All rows are made from the same 9 directions, up to rounding. Whole rows:
In the rows, 128 means zero.
[[132 129  96 100 184 129 132 152 130 162 174 114 154 145 130  97 116 177
  127 115]
 [114 122 130 153 159 136  91 119  96 118 157 165  74 158  76 167 126 167
  155 117]
 [135 114 104  91 178 135 124 153 154 135 147 114 105 143 156 119 128 149
  121 104]
 [134 154 142 125  96 133 146 117 198  85 127 100  80 115 175 153 117  58
   77 138]
 [ 98  98  80 110 160  97 148  82 105 153 113 113  95 118 101 137 110  88
  154  64]
 [153 126 165 133 121 119 137 153 159 117 112 100 149 104 196 118 138 125
  111 158]
 [127 103  85  46 165 152 125 127 160 160 103  93 126 128 109 138 150  78
  119  88]
 [128 116  91 115 188 120 124 137 138 103 188 132  51 142 122 151 102 147
  132 111]
 [ 93 154 133 125 171 134 109 117 148 168 128 118  99 147  96 207 124 101
  108 100]
 [113 119 145 149 184  97 115 150 119 145 123 131  94 119 140 196 123 142
  141 125]
 [ 84 129 102 115 153 116 133 135 122 186  85 140 121 155 158 125 121 144
  128  51]
 [151 127 152 139 167 148  96 150 132 115 181 130 118 152 127 124 135 193
  132 151]]

Rows cut short, each followed by the rest of it:
[124 159  79 100  93 138 152 175 134 123 137 165 154 130 122 113 113 129]	[103 149]
[111 151 103 140  83 123 155 138 165  80 128 160  53 154 214  92  93 132]	[93 87]
[138 121 129 101 157 152 110 152 180 110 136 118  72 154 182 129 137 141]	[104 104]
[ 93 140 146 175 194  52 162 119 113 202 127  86 157 107 184 144  89 149]	[132  94]
[118 132 100 111 123 138 130 149 153 108 125 152  75 154 169 117 118 138]	[110  93]
[108 122 124 116  87 140 132  56 113 155  78 108 155 121  69 126 145  54]	[137  95]
[ 97 123  54 100 172  90 155 163 119 137 135 155  78 118 125 173  92 116]	[131 100]
[123 103 151 123 136 118 117 154 108 169  57 131 166 117 155 136 159 139]	[148 117]
[170  84 112 120 150 123 124 159 103  87 168 141 120 122 143  75 131 192]	[164 153]
[136 109 141 136 147 101 143  92 130 130 129  81 129  95 131 135 123  91]	[138 129]
[178  88 122  80 103 153 121 154 139  81 110 123 139  94 116 119 166  95]	[138 180]
[137 100 100 131  96 128 131 106 110  60 138 159  59 125 110 115 119 113]	[152 124]
[149 125 170 189 123 117 121 103 110  86 177 127 112 131 141  98 115 175]	[146 154]
[179 110 183 132 125 117 130 141 147 101 123  79 169  64 138 156 154  88]	[128 216]
[113 154 119 127 188 115 137 130 141 178 174  97 151 140 130 133 103 152]	[111 113]
[ 93 179 105 125  54 185 115 100 115 146 120 180 155 189  64  92 131 134]	[107  96]
[116  95 156 166 149 116  97 107  96 115 109 149  66 143 133 151 136 157]	[167  96]
[111 129 109 127 131 107 145 138 160  98 117 137  45 127 185 156 104 101]	[108  96]
[127 171 181 206  88 104 140 139 122 110 145 147 147 124 174 121 104 166]	[112 171]
[ 94 177 145 124 139 144 119 149 168 184 104 124 144 159 155 162 130 127]	[ 81 100]
[116 113 135 145 103 125 125  94 108 122  97 139 109 134 127 116 132 120]	[146  98]
[102 111 106 126 101 131 124  68  80 143  93 144 128 127  45 138 136  84]	[162  95]
[153 124 126 154  87 127 149 100 111  91 169 126 149 133 147  27 111 167]	[140 136]
[133 133 161 133 110 170  91 123 170  86 121 141  56 167 159 139 147 132]	[106 110]
[159  94 136  74 122 185 100  91 173 108 113  85 109 145 124  95 172  90]	[121 103]
[115 114  77  59 180 109 152 158 144 185  98  97 155 100 127 160 130  82]	[120 106]
[148 111  96  85 150 185  89 156 150  86 171 160  61 185 124  99 143 182]	[126 106]
[ 98 140 106 143  96 120 151  73 133 118 124 130  84 147 144  98  99 102]	[119  67]
[142 105 174 181 155 100 111 120  86 118 145 127 128 108 116 150 131 165]	[169 163]
[141 130 129 138 105 165 104  93 133  72 175 145  73 160  91 111 127 137]	[129 130]
[109 186 192 172 119 135 117 130 132 194 117 114 215 144 136 137 135 155]	[ 99 145]
[116 132 118 153 138 123 118 162 125  98 149 179  59 166 177 119 107 196]	[129 103]
[136 123 104 111 175 171  95 102 112 141 206 127 127 187  65  77 129 198]	[146  99]
[142  80 153 154 176  95 113 127  89 125 127 120 112 106 131 145 137 159]	[177 136]
[103 180 125 120  73 143 156 110 168 158  99 112 168 141 156 101 118  84]	[ 75 102]
[133 148 146 129  88 141 129 150 160 103 107 138 119 125 160 142 135 106]	[ 98 150]
[163 104 165 115  76 189  82 102 125  87 105 134 135 134  71 121 184 106]	[143 162]
[117 141 129 120 133 124 123 186 112 169  94 156 179 122 126 157 141 149]	[127 149]
[135 169 107 117 110 166 131 144 143 136 183 140 172 175 131  50 116 189]	[ 99 128]
[131 155 134 135  89 129 128 182 146  84 117 171 102 107 129 198 127  98]	[102 190]
[143 123 105  89 167 157 107 140 101 167 165 124 194 137  40 121 148 158]	[147 153]
[ 84 150  97 129 133  86 157 160 114 169  89 154 135 109 136 182 104 104]	[119 114]
[143  88 183 165 122 128  99 120 107 112  91 135 111 141 182  91 156 180]	[162 110]
[155 112 130 117 191 107 140 132 168 109 179  73  95 106 169 136 111 123]	[118 139]
[135 131 154 172 137 110 134 107 117 123 164 114 132 135 157  88 109 173]	[137 127]
[130 122 147 145 109  97 141 174  97 147  77 148 185  94 159 133 138 144]	[143 162]
[129 154 129  97 194 142 134 112 182 190 178  50 170 148 143 106 119 132]	[ 89 101]
[122 131 129 129 108 123 140  78 160  94 122 102  71 107 116 172 118  39]	[111 122]
[ 93 120 110 131 115 132 127  87 120 139  96 143  84 165 144  99 122 129]	[135  44]
[117 175 131 124 129 153 116 139 157 136 155 133 128 144  93 177 123 112]	[ 91 150]
[166 106  93  74 146 137 130 211 130 113 141 145 159 109 135 113 144 160]	[133 179]
[154 123 126 111  83 152 144  89 176  75 139  95 100 130 166  67 128  89]	[104 117]
[137 139 130 121  98 173 110  73 133 109 157 119 129 147  54 116 139 100]	[124 135]
[107 156 114  85 120 193  95 147 169 156 109 151 117 199 135 114 150 149]	[89 74]
[133 143 192 149 185 143  87 148 163 152 147 103 120 155 164 164 143 174]	[109 132]
[137  96 103  91 134 130 121 193 117 122  87 165 122 123 153 129 150 151]	[144 131]
[ 97 153 133 165 104 117 131 125  89 159 112 164 159 145 118 119 117 161]	[136 114]
[159 144 127 137 110 113 157 140 132  99 176 112 167  90 123 112 109 119]	[118 197]
[ 99 161 130 107 148 165 102 105 163 164 130 115 111 165  86 178 136  97]	[96 94]
[146 144 114 101 106 142 141 118 150 108 150 106 148  97  73 155 129  60]	[107 179]
